The rows come from 6 hidden closed curves, with some noise, and rows from the same curve form a group. Each curve winds through 8 dimensions. The rows are also pushed far along 5 directions, which tell nothing about the answers.
In the rows, zero is written as 128.
Known rows, each followed by its group:
[195 136 139  94 178 112 172 149  92 112 159 108 155 112  90 167  98 107] => q_485
[158 118 133  97 172 101 167 137  74 142 102 126 144 147 138 132 110  93] => q_518
[129 124 126 125 158 107 158 133 146 136 130 148 121 133 140 125 133 105] => q_619
[143 107 184 114 119 136 133 137  94 111 172 121 142 183 169  36 120  72] => q_979
[153 113 149 158 125  90 156 143 139 122  89 147 126 136 160 177 140 116] => q_485
[142 101 122 129 130 136 141 113 129 108 162 119 155 150 146 138 131 128] => q_518
[171 168 154 136 143 155 178 137  95 119 112 142 159 132  97 135 100 107] => q_32
[176 166 135  97 154 127 162 166 110  80 157 121 172 104  83 138  99 114] => q_979
[142 129 171 147  87 116 124 117 143  66 171  97 113 103 115 118 118 139] => q_485
[178 137 114 108 141 102 145  95 104 155 127 127 134 119 107 165 101 109] => q_32
[102 120 131 107 114 117 137 116 116 152 117 141 103 144 161 136 128 111] => q_518
[156 115 124  83 163 142 105 128  91 135 176  92 112 110  87 155 114 156] => q_485
[153 134 157 141 133 115 198 125 150 133 154 127 167 145 124 129 121  82] => q_979
[168  58 119 130 136 133 144  98 121 152 110 136 139 172 197 113 166  98] => q_619
[108 143 168 148 140 117 153 150 109 119 133 121 133 146 137 101 108 100] => q_979
[114 149 125 178 120 137 141 142 154  99 130 148 154 125 127 175 119 144] => q_518
[174 125 112 128 145 109 177  74 111 123 135 133 151 136 139 181 112 107] => q_619
[121 149 179 155 170 134 165 180 100 125  94 149 128 159 133 126 124 116] => q_485
[102 150 127 164 120 110 157 114 137 171  71 153 116 129 136 172 123 117] => q_485
[ 69 152 151 199  82 104 112 128 150 108 100 152 114 139 153  90 111 122] => q_518
[104 174 172 161 153 128 181 182 142 134 111 175 155 176 148  51 130  57] => q_834
[111 112 120 149  57 130 103  69 190  93 183 118 125 128 143 113 145 149] => q_834
[112 141 146 107  97 131  82 128 107 115 165 106 116 131 114  87 105 134] => q_834
[154 128 147  96 120 146 145 132 133 118 157 101 133 100  76 112 121 135] => q_979
[135 137 147  91 123 164  95 137  88 120 157  91 131 125 109  56 122 121] => q_32
[122 149 145 115 145 140 157 167 112 101 108 119 135 113 127 116 134 117] => q_834
[ 83 150 130 114 102 138 112 137 120 105 131 133 119 122 122 101 109 137] => q_518
[116 174 132 155 134 102 150 175 154 109 104 140 156 108  86 169 111 142] => q_485
[152 133 112 153 121 142 142 132 138 139  82 152 138 120 136 194 143 137] => q_619
[139 119 173 164 140  93 170 134 133 122 120 142 103 140 165 140 130  89] => q_485
[115 111 170 139 107 117 137 154 140 117 126 112 136 149 151  66 142  97] => q_619
[118 162 109 116 119 166 121 158 135 128 118 129 141  90  89 154 125 149] => q_32
[131 123 111  68 170 116 151 151 102 111 144  97 148 113 109 152 123 135] => q_518
[147 140 121 100 155 107 165 115 120 124 155 116 133 105 104 172 108 120] => q_979
[178 159 121 154 104  96 153 127 137  79 110 149 151  95 117 218 101 131] => q_619
[140 101 135 123 134 133 107 147 103 125 116 120 119 132 136 156 133 155] => q_485
[102 118 128 144 134 149 107 155 134 105 115 115 112 114 137 112 153 152] => q_619
[122  99 110 144 112 105 123  91 130 193  64 174  95 157 176 165 141 120] => q_979
[110 141 129 114 163 138 137 136  98 175  88 152 118 169 148 116 145 111] => q_619
[166  88 100 130 107 111 100 106 129 116 125 119 129 110 136 190 127 160] => q_834
[155 112 107  49 166 148 103 119  56 123 191  52 160 121  67 132  99 164] => q_32
[ 73 169 136 130 143 155 144 130 109 125 122 119 122 129 108 117 120 141] => q_834
[133 131 144 158 131 113 135 164 119 106 101 147 138 130 138 141 109 122] => q_485
[129 150 163 160 121 143 114 166 116 102 114 121 136 129 126  93 127 123] => q_518
[145 115  99  84 156 128 141  96 101 183 115 146 118 147 132 151 129 118] => q_979
[134 130 158  89 136 152 137 153 109 141 127 108 120 124  92  82 130 126] => q_979
[171 146 184 118 112 133 180 114 112  88 179 103 160 144 119  50 107  66] => q_485
[162 147 144 125 111 145 148 130 122 111 140 120 154 122 116 112 118 103] => q_485
[148 140 133 121 123 110 141 121 120 126 148 111 164 137 109 140 107 114] => q_834
[121 121 149 134  81 115 142 107 136 114 129 150 146 173 179  60 127  80] => q_518
[101 148 156 142 106 156 137 111 131 112 153 142 120 152 142  92 124 116] => q_834
[135 115 179 144  50 138 108  93 127  98 181 118 144 169 139  21 100  96] => q_979
[133 108 156 138  79 150 139 122 146 114 139 121 131 125 131 101 130 125] => q_619
[109 125 152 154  90 104 140 108 176  92 173 104 143 130 141  83 134 108] => q_518
[141 114  81  78 139 100 101 101 123 143 141 120 115 111 121 166 128 147] => q_979
[ 89 100 119 159  92 128 102 109 176 162  76 183  69 143 177  96 167 133] => q_32
[138 150 138 147 168 149 139 182 110  84 127 107 168 123 116 114 130 129] => q_619
[150 183 166 129 169 129 166 174  81 134  95 136 150 140 101 105 103  89] => q_32
[127 163 132 124 134 131 112 127 104 153 115 132 119 125 100 110 105 122] => q_32
[218  81  75  74 110 120  88  74 118 124 143  99 114  74 107 229 136 178] => q_32
[113 149 123 144 176 150 113 164 107 103 120 116 139 130 130 113 143 142] => q_619
[136 126 132 102 152 112 164 120 125 146 146 116 126 119 125 115 123  92] => q_32
[114 159 149 176 118 128 146 107 130  95 142 144 146 153 141  83 107 102] => q_619
[ 69 170 159 162 118 135 115 144 144  85 146 124 106 123 129  70 127 132] => q_619
[211  92 124  81 161  92 163 111 103 129 166 103 144 126 123 175 116 102] => q_485
[132  86 107 144  92 109 114  66 134 161 109 147 114 155 175 153 134 126] => q_979
[ 90 152 124 122 111 140 125 133 139 126 100 148  91 112 143 129 145 132] => q_834
[122 108 136 192  28  96 100  89 187 106 124 133 134 122 162  75 121 106] => q_834
[144 141 127 119  85 116 138 102 161 129 127 127 113  90  92 152 123 137] => q_979
[197  98 131 144  89  66 164  70 152  87 165 112 124  87 136 203 103 113] => q_485
[138  97 111 128  55 141  99  85 172 118 125 139 109 114 136 129 149 158] => q_32
[144 153 159 118 118 181 100 156  87  76 174 102 166 134  90  62  95 138] => q_834
[118 160 133 107 144 151 102 157  91 130 131 108 119 103 100 103 108 128] => q_32
[122 183 125  74 228 158 150 212  85 157 104 117 121  93  60 152 129 138] => q_518
[153  40  70  66 120 117  97  53 104 166 111 130  79 146 191 191 171 159] => q_834
[ 92 113 121  86 178 185  76 182 105 168 119 147  87 153 140  64 166 146] => q_979
[136  89 126 109  80 107  94  95 167 112 172  97 125 132 151  77 155 123] => q_518
[131  76  95 137 144  62 143 100 143 178  87 138 117 153 183 200 155 119] => q_518
[143 125 157 119 132 128 125 135 115  99 152  99 104 108 109 136 128 145] => q_485
[100 143 152 115 112 148 104 119 121  68 188  82 115 112 111  66 125 147] => q_619
[ 89 118 124 119  73 146  91  90 131 121 158 109 109 127 136 125 127 154] => q_518
[133 132 134 153 121 151 135 123 136  99 161 135 155 141 135 113 117 120] => q_979
[156 160 162 158 161 135 179 163  94 128  91 129 165 142 123 145 116  97] => q_518
[131  89 142 115  92 113 125 114 141 119 145  92 120 117 133 114 136 131] => q_619
[111 174 153 112 173 148 131 188  73  86 149 100 160 124  74  84  86 133] => q_979
[137 119 134 117 163 136 143 129 122 151 123 155  98 142 138 112 139 114] => q_485
[156 129 131  63 124 144 130  91  70  90 190  93 128 115 100 131  89 139] => q_834
[118 115  97  87 130 168 104 124 103 125 107 114 113 108 120 115 146 162] => q_834
[119 123 129 163  97 159 124 120 147 113 107 144 114 118 147 137 144 146] => q_619
[ 79 151 167 134 157 137 114 184 122 116 137 108 110 129 116  54 137 126] => q_32
[142 128 120 101 129 118 140 116 125 142 118 128 116 112 112 129 122 122] => q_32
[ 88 117 159 180  81 118 102 112 166 126 145 146 102 155 171  73 132 109] => q_834
[107 148 121 116 132 113 139 154 127 100 119 133 142 119 123 133 116 130] => q_518
[166  71 121 102 142 125 114 120  95 136 130 118 133 157 158 114 138 121] => q_834
[ 97 141  97  90 156 139 116 157 113 208  54 147  94 121 115 152 153 142] => q_32
[125 109  99 100 119 160  97 135 134 152  87 143  99 117 121 144 162 170] => q_32

New rows. What belongs after each?
[ 97 128  94  80 116 155  89 117 124 139 111 124  77  95 125 149 154 170] => q_834
[144  87  92  62 129 132  94 115 120 128 176  80 142 106 102 115 130 153] => q_485
[116 118 137 113  93 145  91 132 122 112 154 116 117 130 141 108 131 140] => q_518
[115 111 124 143 117 144  72 130 127 103 139 135 110 140 156  78 139 145] => q_619
[171 137 118  98 140 119 156 103 108 132 144 123 159 134 106 150 107 114] => q_619
[113 148 130 131 112 171 116 154 139 117  99 147 119 113 103 112 137 157] => q_32
[160 127 165  97 130 147 156 111 103 126 169 104 136 146 128  58 129  80] => q_485
[148 139 149 180 123 128 148 144 144  80 128 126 167 132 134 115 127 117] => q_518
[143  78 124 100 120 115 138 102 162 170 133 127 104 136 142 117 163 117] => q_979
[165 182 163 195  66  97 191  81 174  85 143 149 147 101 106 167  87  91] => q_485
[120 103 159 120 147 118 128 127 110 155 147 115 119 178 142 101 136 120] => q_485
[170 108 111  84 168 166 140 110  79 121 174  96 166 136 110 141 115 138] => q_979
[140 138 162 199  88 105 165 123 182  66 142 133 141 110 132 152 122 124] => q_32
[190  98 108  46 179 138 128 136  61 154 130 109 151 146 103 144 123 135] => q_485
[188 136 145  97 194 132 169 185  67 110 148 111 187 138  92 156  91 110] => q_485
[178 137 134 131 110  94 170 110 136 130 106 144 150 133 133 161 122  96] => q_485
[143 114 134 132 119  85 151 104 117 120 105 135 113 131 161 169 123 114] => q_619
[152 147 148 101 142 125 168 160 112 116 128 119 160 126 110  99 117  91] => q_32
[147 143 113  81 164 127 124 163 107 125 125 131 130 114 106 136 126 131] => q_979
[101 139  88 105 155 133 124 147 126 127 116 110 143 104  98 188 136 176] => q_518
[140 118 121  98 139 114 144 133  97 148  89 118 145 139 127 132 127 120] => q_485
[132 108 132 117 104 125 125 136 143 117 126 102 123 105 126 142 145 142] => q_619
[153 113 128  99 130 142 124 135 106 116 150 115 141 133 133 145 130 129] => q_518
[148  98 117 143  95  91 155  78 193 140 152 132 125 116 140 165 142 116] => q_979
[118 126 148 149 121 120 141 121 148 111 162 119 128 132 136 127 130 122] => q_834
[129 111 171  95 148 124 136 121 103 128 181  88 128 167 114  65 126 119] => q_485
[132 125 136 171 128  98 164  90 138 133 119 163 141 176 182 104 127  78] => q_619
[184 113 109  69 159 138 152 121 110 160 142 127 139 119  86 159 119 128] => q_979
[125  81  96 170  66 111  95  63 177 137 128 139 122 140 165 183 144 161] => q_32
[ 92 132 128 188  38 115 121  80 205 127 112 170  98 116 154 112 133 120] => q_32
[ 67 182 101 190 136 121 136 178 169 141  41 183 141 125 133 189 144 151] => q_518
[114 172 157 132 140 161 154 152 101 115 111 138 132 137 118 113 122 120] => q_619
[137 114 118 162 127 116 114 121 127 152 111 132 146 141 137 147 119 128] => q_619
[ 80  92  49 106  81 160  12 107 150 176 117 109  93  87 117 168 152 216] => q_485
[120 118 119 111 100 123  87 117 151 132 159 119 110 109 119  92 126 133] => q_834
[ 81 181 109 161  88 171  81 149 139 109 130 111 144  76  65 153  95 186] => q_485
[109 151 154 146  87 121 140 104 139 109 145 103 125 111 111  92 110 114] => q_485
[126 122 169  75 129 185 120 124  72  98 177  86 134 161 125  19 129 119] => q_619
[ 55 159 141 153 119 174  78 159 137  91 162 134 113 126 104  57 114 162] => q_518
[112 141 170 155 120 145 116 151 119 100 129 128 115 139 118 107 122 150] => q_485
[120 101 149 153  81 114  93 127 151 105 119 126 105 134 156 117 147 148] => q_485
[161  55 129 136  90 144 109  75 133 113 157 113 142 171 194  60 159 108] => q_619
[146 104 131 163 125 148 139 124 132 118 114 141 149 148 164 111 144 114] => q_619
[154 122 154 119 142 123 135 159 103 111 154 101 169 148 113 132 114 125] => q_485
[114 136 138 122 114 119 117 127 111 122 121 135 101 133 147 149 125 131] => q_834
[ 89 165 134 140  88 160 100 114 133 111 126 131 101 110 111 127 125 162] => q_619
[114 148 136 121 144 114 126 137 133 129 147 123 131 138 120 100 126 115] => q_619
[152 118 100 126 156 136 146 124 106 134 119 136 151 128 114 195 113 149] => q_32
[178 116 124 141 125 107 173 107 129 171 112 155 163 156 138 192 117  98] => q_979
[141 161 145 158  72 110 147 109 166  75 151 130 136  86  92 121  89 122] => q_32
[186  65 121  80 173 103 182 100 116 157 129 134 117 149 165 129 152  85] => q_32
[139 156 107 103 135 164 100 142  96 144 103 130 133 113  75 164 115 173] => q_485
[101 129 120 116 113 147 127 108 114 145 119 134 132 152 143 122 130 131] => q_518
[111  98 118 111 144 142  97 160 137 129 106 130 112 137 145  77 169 143] => q_979
[166 139 110  69 176 129 176 111  78 162 120 103 154 126  96 180 120 120] => q_979
[153 103 119 105 171  94 151 150 106 151  84 137 112 123 145 175 137 117] => q_485
[180 156 137 150 119 143 155 130 122 110 101 147 146 111 103 178 113 132] => q_32
[ 85 129 129 180  92 133 105 120 171  98 149 149 125 139 148 110 128 143] => q_518
[138 113 135 130 146 121 132 126 105 130 118 136 120 144 155 126 126 115] => q_619
[142 159 124 127 122 129 132 134 129 140  95 138 125 111 104 160 126 135] => q_485
[115 111 145 145 118 147  79 151 121 128 111 118 117 150 156  68 158 136] => q_518
[116 152 144 143 129 156 122 138 146 126 141 128 135 135 113  53 136 114] => q_518
[149 121 127 140 129 114 129 139 140  98 129 133 128 110 132 123 129 125] => q_518
[ 81 160 143 176  77 146  87 127 163 108 147 135 106 111 118 128 120 158] => q_834
[149 131 120 108 121 101 168  96 133 148 126 129 128 112 118 143 113  96] => q_32
[179 128 162 130 125  84 182 105 135 100 178  96 155 120 103 174 103 108] => q_485
[136  62 102  99  88 122  86  54 158 117 205  80 111 120 139 126 149 164] => q_834
[121 105 111 128 144 142  74 134 113 134 115 139 107 144 158 104 146 146] => q_619
[ 82 141 129 156 106 125 118 153 156 124  73 150  99 115 160 125 157 130] => q_834
[146 101 148 132 121  94 149 113 131 137 140 122 152 168 140 139 125 117] => q_485
[165 125 124 129 109 112 155 107 140  64 188 111 159  98 110 189  94 136] => q_518
[127  87 100  71  94 135  81  65 103 126 150 113  79 130 153 148 140 164] => q_834
[140 133 154 134 127 123 126 151 110  99 133 105 125 112 123 123 118 125] => q_518
[194  92 149 104 111 121 160 103 128 110 180 109 164 141 113  97 107  99] => q_979
[ 88  94  99 101 164 166  62 130 118 194 122 135  85 163 157  86 173 152] => q_32
[107 116  95 135  78 144  81  96 143 142 133 109 129 104 115 155 122 164] => q_485
[ 76 149 118 134 121 117 133 144 137 115 107 145 128 126 135 134 121 138] => q_518
[106 178 155 128 185 138 167 171  85 129 133 121 150 138 105 129 100 106] => q_979
[108 150 139 183 101 122 103 140 152 122 128 138 124 120 107 188 109 167] => q_485
[111 110 120  77 148 129  85 128  80 149 151 105 131 170 147  72 132 122] => q_979
[148 105 138 144 112 139 126 130 139  98 143 136 132 124 137 118 126 132] => q_979
[ 95 137 149 112 131 170 122 144  94 149 117 134 134 178 148  59 138 110] => q_518
[ 93 175 151 211  86 116 142 147 162 125  78 170 135 123 137  98 104  95] => q_834
[124 131 172 130  83 182 121 146 124  82 160 104 144 129 114  48 125 129] => q_619
[185 114 110 104 145  98 150 101 112 118 141 107 113  76  96 225 105 145] => q_485
[154 112 117  86 158 150 149 127 107 144 108 137 114 121 112 136 137 137] => q_32
[137 127 112  97 111 147 112  94 125 110 202  70 133  77  79 131 103 146] => q_485
[108 135 119  85 162 131 120 153  91 160  83 114 105 121 108 120 139 142] => q_485
[ 53 181 128  78 159 219  64 167  70 136 125 107  86 112  65  80 128 199] => q_619
[183 109 137 130 127 120 179 101 129  90 154  96 154 107 110 195 122 139] => q_32
[141  78  97  78  74 155  44  88 126 108 186  86 112 112 127 135 144 185] => q_518
[143 131 116 125 143 146 156 160 138 141  85 162 136 123 132 163 147 125] => q_32
[112 172  99 122 113 142 110 143 148 138  93 160 105  81  79 200 120 175] => q_619
[106 119 110 117 141 155  81 151 133 123 116 148  87 115 135 113 150 163] => q_619
[110 138 131 166 114 135 102 165 145 116 104 145 142 141 147 120 141 134] => q_979
[144  95 164 118 101 127 114 107 101  79 185  98 133 148 136  45 103 115] => q_485
[ 89 144 133 150 155 134 114 159 128 146 117 118 131 140 120 127 137 143] => q_518
[126 115 171 145 124 108 136 136 134 114 125 126  96 139 154 109 145 115] => q_485
